All groups share one centre, and each spreads out both ways along 9 directions, with some noise.
Some rows, each with its group after it:
[ -1   9 -13  -2  -9  15 -10 -11  20  -1   6   5  -5  -7   1 -28   2  10]
H
[ 10 -14   4  -3  -8   2  -1  20  23  12 -12   1   7  -9 -22  13 -28   2]
V
[  1  -4  15   4 -14  10   0  23  24   1 -18   4   6 -14  -2   6   4   6]
J
[ 12  18   1   2  10  -2  10  17 -14   7   1   7   8 -17  -5  -9  19   1]
H
[-14   6  -3   9  -2   2   1 -14  20  -7 -15  -5  -9   5 -10   7  -7  -6]
T
[ 11   1   9 -15  -1 -12 -12  16   6 -10   9   4   8  -9  24  -7  -6   3]
T
[  2   1  12   9  13   6  -5  27  13 -10  -4  -8  16  -1  -4  27 -16   7]
T
[  3 -12  -5   0 -11   4   1   3   6   3  -5  -1  -5  -8 -10  -5  -4  10]
V
[ 10  -7  18  11   3   6  15   1 -12 -21   9 -26  -6 -16  -1  25   7 -12]
V
[  1 -17  -6  11  -2 -13  -7  -2 -26 -10   4 -12 -18   4   3  20   9   0]
L
[  1  -7   3  -4 -15   7  -5   2   2   4  -6   9 -11  -5   7 -11   8  -1]
C
[  6   8   9  -2  15  -3  15   2 -30  -3  -8   1   6  -9  -4   0  12  -9]
H
[  0 -19   6  -6 -13  11  -5 -18  10  13  -5   7  23  -2  -1  -6  10  12]
L
[  8 -26   1   3 -30  15  -1   6  -2  16   7   1 -11 -13   2  -8  22  10]
H
[-11   0   0  -6  -6 -15  -2   2  19 -10 -32   6  -4  -4  -3  -8 -14   8]
T
[ -9 -10  -3 -18 -10 -22  14  -3 -13  22 -15  16  -2  12   2 -19  -3   2]
L
[  4   1  -2   0  -7  -5 -12   5  15 -13 -33   9 -12 -21 -12  -6  -8   2]
J
[ 1  5 10  0 -7 24  9 10 12 16  8  4 12 -4 -1 -7  9  2]
L
[ -3 -14   5  -3 -10  -7   8   0   7  11 -18   5  14  -5 -10   0   3  12]
H
[-12 -25  15   8 -20  17   7  11  16  -4  -6 -13  -2   5   4  13  -3  13]
H
[ -3  12  -5   8  14   4 -27  11  11 -19  -6   3  -1   5   4  10 -11   4]
V
[  5   5  -9  -3  -1  24 -26   3  -1  14  16  17  -6  10  10 -10   2  -9]
V
[  6 -14   4  -3 -13  -8  -9  22 -11   4  -7   7 -18  -4   9   5   3  -4]
J
[  1  -3   4 -19  -3 -24  -1   5   2  -7   0   6  11  -3  19 -18  -4  14]
T
[  2 -11   1  -6 -16  16  -5  -2  32  17   5   3   6   2  -7  -2 -17   0]
C
[  9 -13   2   3  -7  -5  -6  15  -6  -2  -2  -2  -7  -9  -1  10   2   3]
T
[-16  -8   6  -1 -15   7  14  -1  11   1 -10  -1   0   4   5 -13   5  13]
H
[  0  -9 -13  -4  -9  -9  -4 -13  -7  -5 -12   3 -14  -9  -6 -18   2  10]
V
[-24  19  -2   7   2 -10  26   8   4 -10 -11  -8 -13   9   3  -9   2   7]
L
[ -5 -11  -9  -5  -4 -11   4 -14  -5   1  -6   0   1   3  -5 -12  -5  14]
J
[  8   3 -11   5   5  12  -7 -13   3   0  10  -3   5  -7 -12  -6   1   6]
H
[ -5  -2  19  10   2   1   0  25 -15  -3 -15   3  -2   3  12  23  19  -7]
C
[  4  33   3   6  14   8   2   3  -1  -3   1   5  -5  -7   0  -1  13 -22]
L
[  7 -17  -4   1  -5  -2  -2  11 -25   4  -7   4  -9  -6  -4  -2   5   8]
T
[ 17 -11   4  -8 -12   2 -23   8  12   6 -10  13  -4 -14  -3   4 -10 -10]
C
[  7 -11  -5   4  -2   4  -7   1  -5   3 -19   6   1 -11 -20   3  -3   7]
T
[ 14  -9   8 -10 -19   7 -14   8  -2  17  -1  18  -5 -12  11  -9  18 -10]
H
[ -9  -9   3   0   1 -11   9  14 -22  16   5   2  -4  24   9  13   3  -5]
J
[-14  13  -4  -3  21   8  -8  -5  -7 -10 -35  16   0  12 -13  -8 -23  -5]
T
[  3 -19 -12   8 -10  16   4 -17   6  11  12 -11   2  -3 -21  -2   0  15]
C
[ -3  13  -4  -2   5  19 -20 -23  11 -15 -15  11  -2  -5  -2 -18  -6  -7]
C
[ -3   9  -6   4  10  -6  -4  -9  -4  -3 -19   6  -5   0 -15   5  -4 -10]
J
[ -8   5   7  10  -6   9   3  29   0   5 -13   4 -18   6   2  11   6  -8]
J
[ 10  -9   0  -5  10   8 -10 -12 -11   9  25  -1  21   9   2   6  -4  -2]
J
[ -5  -5  -4   6   6   3  -7 -11  -9   1   2  -4  -7  16  -5  16  -7 -11]
C
[ -2  -6  -2   1 -16   9 -10   8   8   2  -8   9  -6  -8   8 -14  14  14]
V
[  6 -23   1   3 -12  -5 -10  -1 -13  14 -16   8  -8   0 -10  17   6  -8]
C
[  8 -23  11   0 -20  16  -3  14  -5  16  12   2  -1  -3   9   5  14   3]
L
[-11  -9   3  -1  -8  -7  21  -2   1   8  -6  -5   4   7  -5  -1  -1   9]
V
[ -4 -14  -9   5  -4 -22  -9   5   7  -4 -10  -5  -9   7  -6  16 -15  10]
H
[  3   9  -1   1  12 -13  -2 -22  -8   0 -17   6   7  -4 -13   9   6 -16]
J
[ -3  10  -3  -5   5   6  -3 -14  14  -5  -9   6   9  -4  -5 -15  -6   3]
H
[  7   8   8  15   4   6  -3  22  -4  -8   3  -7 -10  -9   3  22  12 -10]
L
[-12  17   8   5   7  20 -11   5  19 -10   1   4  11   7  16  -3   6   5]
V
[ -7  -5   4   2  -7   2  15   4 -10   9  13  -4  -1   8   9  -3  14   6]
C
[ -3   7  -4   2   8  22 -16  18   2  -3   7   4 -12  13   3   1 -20  -4]
J
[ 10  -6   1   1   2   3 -12   6  -4   1   2   1   0  -3  -1  11  -3  -4]
J
[  1  -8   3   4 -11   4  -4  19  -8  -4   9  -6 -24   1  13   7   4  -5]
C
[  1   3   2  -7 -15   7 -13   0   4  -6  -2   9 -23  -5  18 -16   6 -12]
T
[-14  14   2  -4   6   6  10  20   9  -4   2  -1  -9  17   8  -7 -25  -2]
L
[  3 -19  -4   2 -17   7   0   6 -17   7 -12   6 -19 -10  -5 -10  13   7]
T
[-15  -5  -1   2 -16   3  17   4   1  -3   0  -7 -12   1   9 -19  11  18]
C
[ 16  -8   0  -5   1  -9 -21  -5 -16   3  -6  11  -2  -8   0   9   4 -15]
L
[ -3 -25  -2 -10 -11  -5   3  -7  -4  16  -4   5   8   8  -4  -7  -7  14]
L
[  6 -18 -21  -4 -20 -12 -21  11 -14   6  -9  13 -34  -4   0 -16   0   9]
V
[ -5  -2   8  17   4   2  -1  14  -1 -10  -2  -9  12  -1   4  20  19  15]
V

New rows, each followed by its group:
[-10 -12   0  -3 -10   1 -17  -8   9  -7  -3   0 -16  15  12   5 -14  -6]
H
[ -7  -2  -4  10   6   9  -5  -7  -1  -6   4  -8  -8  14  -5  15 -10  -6]
C
[ -7  14  10   3   5  20  -1 -12  24 -14  -6   0  22  -8   3  -9   6   7]
V
[  9 -14  19 -10  -6  11 -15  -1 -16  -6 -12   9 -10  -4  14   8   1 -26]
H
[-17   7  10   9   7   3  -3   2  24 -22 -12 -10  10   7   6  15  -8   7]
L
[ -1  -5   4   4 -10  15   2  16   9  -2   4  -5  -7  -4   3  -3  -1   8]
L
[ -1 -13   7  -5  -8 -12 -20   3  10 -14 -23   6  -3  -4  11   7  -6   2]
L
[  2 -13  18   1 -15  -8  12  18   7 -11 -18  -8  -6 -19   2   9   4   4]
V
[ 12  -9   1 -12  -3 -15  -6   0 -19   3  -5   5 -20  -1   1   5 -11 -24]
V
[ -4  -3   2   7 -12   1  18  16   2   5  -6  -4  -7  -7  -5  -4  13  11]
L
[ 13   0   6  -4  -7  20 -11  -6  12   1  -2   8   6 -18  -1 -10   4  -6]
V
[ -2 -10  -1 -19  -3   6  -8 -10  -2  11   5  12   4  17   8 -17 -21  -2]
L
[  2 -20   1  -5 -10  -6  -2   8   5  -4   3  -7   5  -2   6   0  -9  19]
J
[  3  -9   7 -10 -10   1 -19  -1   4  -3 -11  12  -4  -3  12  -6  -4  -5]
L
[-17  -8   4  -3 -20  12  12  -2  19  13   7  -2  -7  18  10  -9  -4   3]
C
[  3 -17  -4 -17 -10  11   4 -15   2  27   2  13  19   4 -10 -23  -9  10]
L
[ 11  13   0   2  20  14 -16 -10   2 -11   2   1  12  -6  -9   8 -11 -12]
H
[  9 -18   5   1 -16   5 -17  11   4   5 -15   7 -14  -8  -3  12  -2  -8]
C
[  0  -3   0  17  -5  11   8  10   6   8 -15  -3   0 -11 -23  13  10   6]
J
[ 10  -3 -13   5 -13 -16   6  24 -14  13   6   3 -15 -14  -2  -8  23  14]
H
[ -7  17   6  10  18  15  17   7 -12 -23   3 -15  -3  -1   0   0   0   0]
H
[ 14 -11  -3  -8   7 -13 -13 -13 -10   5  -2   6  13  -4  -7   6  -5  -4]
J
[ 19   1   3  -1  -4  13 -29   2   5 -16  -9   8  -7 -27   3  -5   5  -6]
V
[-11 -12   4  -5 -11  -5 -18  -1   2 -10  -5   1 -24  19  20   8 -14 -12]
H
[  3 -21  -2   6 -11 -15  -8  17 -10 -13 -11  -7 -24  -6   3  14  -1   7]
L
[ 2 -9 -4 -1 -2 16 -1 -6 -5 13 15  1  8  7 -1 -7  1  9]
J
[ -6 -12   5  -2  -6  -8  -3 -11  12   0 -20   4  17  -3  -4   1   3  12]
L
[ -6   0  -6   6   1   5   6 -21 -16 -17   9 -12 -12  -1   6 -10  15   3]
V
[  2 -12   2   8   5  -4  13  -1  -9   4  -6  -9  15  -2 -18  16   3  11]
H
[-15  -8  12   1   7  17  10 -25   4  -5  -7  -8  18  14  -5   7 -10  -1]
H
[ -3  23   8  12   9   7  -2   7  -3 -12   5  -3 -11   0  12  11  16 -18]
L
[ -8  -4  23   1 -18   6   4  25  15  15 -13   9  -2   4  14  14  12 -12]
T
[ -2  -3   9  11  -3  18  12  -6 -13  -5  18 -14  -3  -2   9   3  26   0]
V
[ 12 -18   0  -7 -10  -9  -3   1 -13  21   9   5  -2   2  -2   8   5  -7]
C
[ 11 -15   2  10 -11   5  -2  18 -11   9  -1  -2 -10 -11  -7  15  13   0]
J
[  2   2   4   3  -5  10  14   6  -4  10   4   1   7 -10  -2 -10  19   8]
H
[ 17  -5  -2   1   0   9 -18  23   6  -8   5  -4 -21  -7  -5  16 -27 -14]
V
[ 10   5   0  -4   7 -14 -27  13   2   0  -4  11  -4   2   6  19 -11 -17]
H
[ -1   3   9  -6   6 -20  -1  -3   2   4 -25  11  14   0  -4  10  -1 -10]
J
[  1   4   0   9   3   7  -8  12  12 -14 -13  -4  -7  -9  -8  11  -9   0]
J
[  7 -21  22  -6 -10   0  -6  11  -7   6 -20   8   4  -5   4  18   2 -12]
H
[-14  -6  14 -12 -13   5   8   5  19  13 -11  11  16  12  12 -11  -4   8]
L
[ -9  20  -9   9  13   9   6   2  14 -14   7 -10   3   2  -5  -7  -7  13]
H
[  2   0   0  -2  12 -12  -1 -10  -5  -1  -9   0  10   3 -11  12 -13  -8]
V
[  8 -16  10   2   2 -22  -5  18  -6  14 -12   3  13   4  -6  36  -3  -5]
H
[ -6 -12  -8   8  -3  21  16   0  -5   7  23 -16  -1  11  -8  -4  -4  17]
L
[  8 -16   4   7   3  16 -23 -29   2  -3   7  -3  24  -2  -2  16  12   1]
L
[ -3  15  -2  -5  12  10 -14 -15  11  -9   1   5   3   8   3  -4 -15 -12]
C
[  4  -4  11   0  -3 -14  -4   9  15   4  -6   0  10  -2   1  22  -2  -6]
T
[ 13 -16   6   5 -16   7  -2  21  -3   6   2  -1  -5 -18   1   5  15   7]
C
[  7 -13  10   2  -3  21 -13   4   9   5   9  -1  15   0   1  12  -2   1]
L
[  4   5   2  11   6  25  -3   0   4 -16  18 -15  -7  -4   1   8  -3  -4]
V
[ -1 -22   8  -3 -26  -4  21  11   7  12 -13  -3  -4 -12  -7  -6   4  13]
V
[ -3 -15  -7 -11 -21 -13  10  -6 -17  14   4   5 -17   3  10 -22  13   4]
C
[  6 -12  10   0 -18  13   2  15  16   6  -6   1   1 -14  -2  -2   4   8]
V
[ 10   2 -11  -4   4 -17  -9   2   2  -8 -24   7  -7 -18 -19  -4 -16   1]
L
[ -6 -10  -4   6   7  -8   1  15 -18  -3  12 -12 -10  19   3  19 -11   4]
J
[-13   0  11  -1   1  21  -3   9  14  -6  12  -6   5  20  17   4 -16   2]
L
[ -5 -16   2  12   1  -7   1  11 -11   4  -1  -9  -8  16  -5  33  -5  -5]
C
[  5 -19   4   2   1  20 -19 -14   1  -1  15  -4  15   7   4  12  -3   2]
L
[  4  -1   6  -3   0 -11  -6   0 -13   5  -8  10  -2   1   8   7  12 -14]
L
[ 20   1  11  10   3  14  -7  30  -9 -10  11  -5   2 -23   5  12  18   3]
C
[  8 -14  -9  15  -1   9 -10  17   9  12   1  -2  12  -4 -22  18  -3  22]
V
[ -8  13   4 -11   2  -6 -10  -2  -1  -5 -14  14 -11   7  15  -9  -5 -18]
J
[ -5  14   6  -6  10  -1   2  22  -2  -1   2   4 -10  14  11   5 -18 -15]
L
[-14  -4   5   6  -5  -2  10   3 -25   0  -4   0 -15  12  13   1  22  -2]
C
[  1  -5  -3   8 -14   7   7  17  11   1   0  -5  -5 -14  -5  -8  10  21]
H
[ -3   6   4   1  12  -5   1   3 -12 -12  -6  -3  -5   5   3   7  -5  -8]
H
[-10 -12   3  17  -4 -10  10   8  -7  -8  -2 -16  -5   5   1  22  14  12]
L
[ 12  -6  19  -7  -5   0   8  -7   0  -5  -9  -2   5 -20  -1   4   4 -16]
V
[  5  -6  -1  -1   4  -5  -3  -5 -17 -10 -12  -1  -7  -7  -6   1  -3  -4]
H
[ -5   4  -1 -10  -4   2  -1 -12   6  -2  -7   6  -5   0   3 -17  -7  -4]
V
[  2   1  -3  16  -3  37  -3  15  13   1   5  -5  -4  -7 -14   2   0   9]
J
[  3  10   1   2  18  18 -15   7   2 -13  -6   3   8   0  -4   4 -17  -1]
T
[ 14  -8  -3   0 -12  13 -19   2   9  -2  -9   9  -2 -23  -6 -10   6   7]
V
[-12 -10   6 -11 -13   3 -14 -10   2 -13 -12   5 -22  10  19  -8 -11 -11]
H
[ -5   6   7  -8  -7  -6  -1   9  11 -12 -25  11  -2 -13   9 -18   3   9]
C
[ -6  11   2   6  17  13   4  -9  -3 -12   6  -9   7   8  -3   5  -6  -3]
H
[ -6   4  -8   2   4   4 -11  18  -2  -2 -11   7 -17  11  -3   2 -18  -3]
J
[  2  -1  12   2  -6   1   8   1 -15  23  -2   9   3   3   3  10  28 -17]
J
[-14   5   3  -1 -12  17  -7   5   9 -13   0   0 -28   9  20 -10  -3  -7]
C
[ -1  -4 -10   4  -9  15  -1  -8   9  -9   5  -8 -12  -8  -6 -16  -3  13]
C
